Each new row is followed by what is left after taking away its nearest point in the smallest flat space through zero that holds the last named rows.

z_97, 5 rows:
[[ 28.6   6.1 -47.2  24.4  33.0  14.2 -14.3   4.5   4.8   8.7]
 [-22.8  -4.2  14.0  13.1  -3.7   1.3  28.0  29.0  27.4 -35.7]
 [ 17.9  13.9   5.6  -6.0 -50.0 -65.4  20.9 -10.3  28.0 -12.3]
 [ -1.2  11.6  -2.4   6.7  15.4  31.5  18.9  13.0  12.2   5.1]
 [-56.6  -5.1 -16.0 -15.2   3.7  13.0  -7.4   0.7  38.0   0.9]]
New rows:
[-10.8 -48.0 -20.9  14.9   7.0  19.5 -22.6 -11.8  20.2  13.8] -> [  9.7 -35.4   4.8  13.5 -12.0  10.6   4.0 -10.4  15.4  13.0]
[ -3.5 -30.0  15.4 -39.3  17.0   4.0  -0.8  25.7  24.4 -38.7] -> [ 25.0 -15.1   4.0 -43.5  16.0   2.4  -4.0   9.6  16.4 -12.8]
[ -1.6 -40.2 -26.5  14.3  13.3 -10.7  13.2   8.2   3.9 -48.3] -> [  4.1 -19.9 -13.3 -12.1   2.2   4.1  21.2 -14.4  -4.0  -8.1]
[ -3.5  40.6 -24.3 -19.4  14.1  13.8  -3.9  14.6   4.6 -12.8] -> [ -1.7  31.6  -7.7 -22.5   3.6  -0.8  -8.5  11.5 -12.0 -20.9]
[ 10.6  22.8 -38.4  -5.3   1.7  23.7  12.3 -14.2 -34.7  12.5] -> [-11.0  10.2 -25.3  -4.7 -11.9   4.7  16.3  -4.8 -24.5 -14.2]

z_638, 5 rows:
[[  0.8 -33.1 -31.2  18.4  29.8  24.7  -2.6  22.5  18.0 -36.6]
 [-24.5  -8.1  -1.7  23.0  16.8   1.4 -12.2 -10.2  33.7  10.7]
 [-29.2  -3.3  20.1 -15.4  47.6  -4.9  -2.9   5.1  60.5  18.7]
 [-26.8  23.2  28.7  22.9  20.0  26.0  34.3   9.4   3.6  13.4]
 [ -2.6   6.1  26.8   1.5  47.9  43.7 -41.7  27.7  25.8  23.1]]
New rows:
[-13.3 -12.8  42.5 -11.5  -4.0  12.0 -29.3 -20.5   1.9  31.1] -> [ -9.0 -28.2  19.4  -8.0  -5.8  11.8   0.6 -11.8  -7.0  -2.7]
[  4.2 -19.5  -7.9  34.4 -54.6 -42.9 -54.6  -4.2  17.5   0.5] -> [  0.9  -2.3  19.4  14.9 -21.6 -16.8  -5.3  32.4  13.1  -9.1]
[10.3 37.0 51.2  3.8 21.2  5.5 -9.8  5.5 -8.7 54.6] -> [ 15.6  -2.2   0.7  11.5  12.8 -12.7   4.3   1.3  -3.5   8.2]
[ 14.3   3.2 -18.2  -7.8  46.8  26.2  -9.3 -10.3   1.4  26.8] -> [ 12.5   4.5 -25.7  -6.0  25.6   8.1  10.5 -23.8 -10.2  21.0]
[ -9.9 -20.3  -4.4 -11.1  25.2  24.4  15.3  -9.2 -18.9   2.5] -> [ -9.2 -19.0  -4.7 -13.0  13.9  12.4   4.0 -21.3 -18.7  11.5]
[-11.0 -14.5  -2.1   2.6  16.6  -2.8  13.0  20.7 -11.3 -23.3] -> [-11.5  -6.0   6.5   2.5   5.1 -10.9  -6.1   7.2 -12.2  -3.4]

z_555, 5 rows:
[[-19.7  36.2  -7.4  -6.9  -3.4  -1.0  -8.3 -29.2 -17.4  32.2]
 [ 14.3  23.2  18.5   9.0  21.9  -6.2  -9.1   3.3   4.7  12.9]
 [ -6.4 -18.0   5.4 -20.4  18.8 -13.5   9.4 -25.3 -21.1  37.1]
 [  3.0 -43.2  -3.4 -15.0   2.3 -12.6   5.8 -30.6   5.7  -7.3]
 [-18.0  -2.2  35.7  22.6  44.6  -7.8  -2.7  -6.7 -19.3  -0.2]]
New rows:
[-11.6 -14.2  -1.6  19.4   8.2 -54.3  16.3 -11.7  18.7  -0.7] -> [-14.2   3.5 -10.9  18.5  -5.6 -44.3  18.5   8.2  13.8   6.5]
[ 36.5 -34.6  -9.1 -22.7 -28.6 -27.1   7.5 -18.7 -41.1  -0.6] -> [ 27.7   2.8   5.8   6.1 -18.7 -19.1  -5.8  -4.0 -41.5 -13.7]
[-19.5 -14.9 -33.5 -16.5  -3.3  19.6   4.9  10.0  -0.2  -4.4] -> [ -6.2  -0.5 -15.1  -6.9  18.7  10.7  -5.7   2.7   8.6  -0.3]
[-54.6 -12.4  19.0  17.6   2.9  35.9  -6.6 -10.5  -7.4  47.5] -> [-15.2 -18.3  14.0  14.4  -7.8  32.1 -12.6  -1.8  30.0  29.1]
[  5.7  -0.5 -12.6   0.5  -0.7   8.6  -0.9  -1.5 -13.5  -2.8] -> [  9.7  -0.2  -8.0   2.6   4.9   6.1  -2.8  -2.9 -10.6  -3.4]
[ -2.7  28.6  -4.9  -9.3 -12.6   0.2  29.2  10.0  -9.5   1.4] -> [  2.4  12.3   4.6  -5.7  -0.3  -8.1  26.4  -4.2  -1.4 -10.6]

z_668, 5 rows:
[[ 16.9 -53.3  27.8 -23.5  30.7  20.4   4.6  23.8  -4.8  58.5]
 [-54.0 -39.0  78.0  -2.7 -17.8 -14.8 -19.0  33.5  -3.2 -18.2]
 [  0.6 -21.3  55.1  13.5 -58.6   2.4 -19.7  30.2  43.4   3.4]
 [ -9.1 -16.0  28.5  44.1 -14.4   1.6   9.4  -5.0 -30.2   9.8]
 [  6.1 -20.1  50.1  19.8   9.1  41.3 -48.6 -16.7  16.8   2.4]]
New rows:
[-12.4 -24.9  32.0  -8.5  12.4  13.9  18.0  32.7 -17.4  33.7] -> [-5.8 13.9  3.7  0.1  1.5 14.2  6.2  9.9 -0.9  2.3]
[  1.4   1.9  24.0 -13.1  -2.9 -11.5   9.9   0.1  20.5 -15.6] -> [  9.2   2.7  15.2  -2.9   6.5  -5.8  16.5 -10.3   7.1  -6.5]
[ -8.5 -29.7 -29.8  23.3 -25.8  31.8 -10.1  19.4   9.5  -1.4] -> [-19.6 -27.7 -36.0  11.1  -8.9  26.7  -9.2  17.7  -0.3  -9.2]
[ -7.4  32.4  -1.5  35.0  35.1  30.1 -36.8  -3.2 -37.6  16.4] -> [ -8.9  30.0  -4.1   9.0   4.1   6.2 -22.1  32.2 -11.6  18.8]

z_341:
[[ -8.5  30.9  14.1  55.5 -22.9  26.0 -10.9 -26.1  27.5 -18.2]
 [-53.7 -22.5  13.2  11.5  14.1  -6.8  28.3 -26.1   5.5  18.7]
 [-24.7  22.8   6.6  -9.4   0.7 -21.5   6.8  16.5  15.8  29.8]
 [-51.1   3.6  18.4  -6.6 -26.7 -40.5 -30.3  -6.3  -0.3   3.0]
 [  7.6  13.2   1.5 -12.3 -24.5 -17.3   2.6  14.2 -26.0 -42.8]]
New rows:
[-37.0  28.8   5.9 -16.6 -16.0  27.7 -11.8  24.1  25.3  -6.6] -> [-24.8  -1.2  -1.9 -24.0  -2.5  37.0  -6.2  15.9  10.2 -12.8]
[ -7.7  31.4  10.4  13.8  16.9  11.9 -15.4  11.4 -15.0  41.7] -> [ -5.6  14.5   9.9  10.8  11.6  10.9  -9.2   3.6 -37.2  12.9]
[-35.5  -6.2 -47.7  13.1  -8.5  -9.2 -14.6   0.3 -37.2  35.8] -> [-16.0   9.5 -50.6  24.0 -11.8   5.2  -3.2   4.9 -36.4  19.6]
[  7.5  36.5  -6.3  -3.1   5.5  21.6 -19.3  -5.2  59.0  -0.1] -> [ -6.6   3.8  -6.5 -24.5   9.1   4.6  -1.3 -10.0  26.5 -19.8]
[  0.8   8.3 -33.7   9.5   0.4  35.8 -32.3  54.9  -3.7  -1.3] -> [-31.9  -6.6 -24.8  13.4   2.5  27.0 -12.0  39.7 -11.0  -5.6]

z_653:
[[ 55.6  20.6  22.9 -30.3  18.6 -73.1 -12.6 -24.1 -20.2 -31.8]
 [ 78.0 -10.1  12.4 -27.1  -2.8 -48.1 -12.3 -61.1  16.1 -68.9]
 [-19.4 -22.2 -17.4 -22.6 -38.5  -4.2   8.6 -21.0  17.5   3.4]
 [ 18.1  10.4  19.1   3.7  12.2 -26.1 -40.8 -18.6   8.0  -4.6]
 [ -2.7  -9.9  -3.6 -18.3 -28.3 -12.2   2.7 -40.2   2.9 -61.1]]
New rows:
[ 28.2 -27.5  34.8  16.8  22.3  17.7  -1.0  21.2 -27.3 -26.2] -> [  0.8 -36.6  25.9  -2.7  -5.3   1.1  -7.7  11.2 -17.2  -1.1]
[ 37.8  26.1 -25.3  20.2  24.4   3.7  19.3 -25.6 -20.9 -34.8] -> [  2.3  20.2 -31.8  14.0   4.7  -1.1   3.3 -24.4  -7.9   8.2]
[  5.9  -2.8  -1.2   1.7  18.2 -18.8 -23.7  -1.9  32.3 -26.9] -> [ -8.5  -3.4 -10.8  -3.7  14.3 -12.0  -0.1  16.5  21.4 -11.4]
[ 27.4   5.1 -30.1 -22.7  23.7  21.3  24.0  28.8  -1.5 -11.1] -> [ -0.1   9.2 -22.3 -22.0  11.1   7.2 -14.0  10.9   8.4  -7.5]

z_814:
[[-11.7 -31.4 -21.4  -3.7  10.5 -23.5 -13.2  -9.0 -25.1 -19.4]
 [ -7.7  -1.3  13.6  -6.8  20.8 -23.1 -18.2  25.7 -44.4  14.0]
 [-39.4   0.6 -31.0 -21.5 -11.6  -9.0 -16.1 -22.7  41.9  50.0]
 [ 21.7   8.4 -14.1  38.7   4.2 -17.4   0.1 -34.4 -27.1  12.5]
 [ 16.1 -43.9 -29.8 -33.2 -33.5  -3.9   5.7 -55.1   4.1  30.1]]
New rows:
[ 10.9  23.2  26.0  12.7   2.6  12.0 -32.9   1.8  -4.2  -2.1] -> [  5.0   2.5  11.3  -1.1  -4.3   9.2 -34.4 -10.9   1.7  -6.4]
[-14.9   5.6  10.5 -16.0   7.0 -46.0 -21.7 -12.6 -24.5  14.7] -> [ -1.5  11.7  16.8 -10.0  -5.2 -19.9  -2.5 -13.9   4.1 -10.6]
[ 23.1   7.9  17.2  -1.5  18.0 -29.8   0.4   4.7  17.4  23.1] -> [ 19.5  -5.8   8.7  -3.8  17.2 -28.2   2.2   1.6  22.9   0.4]
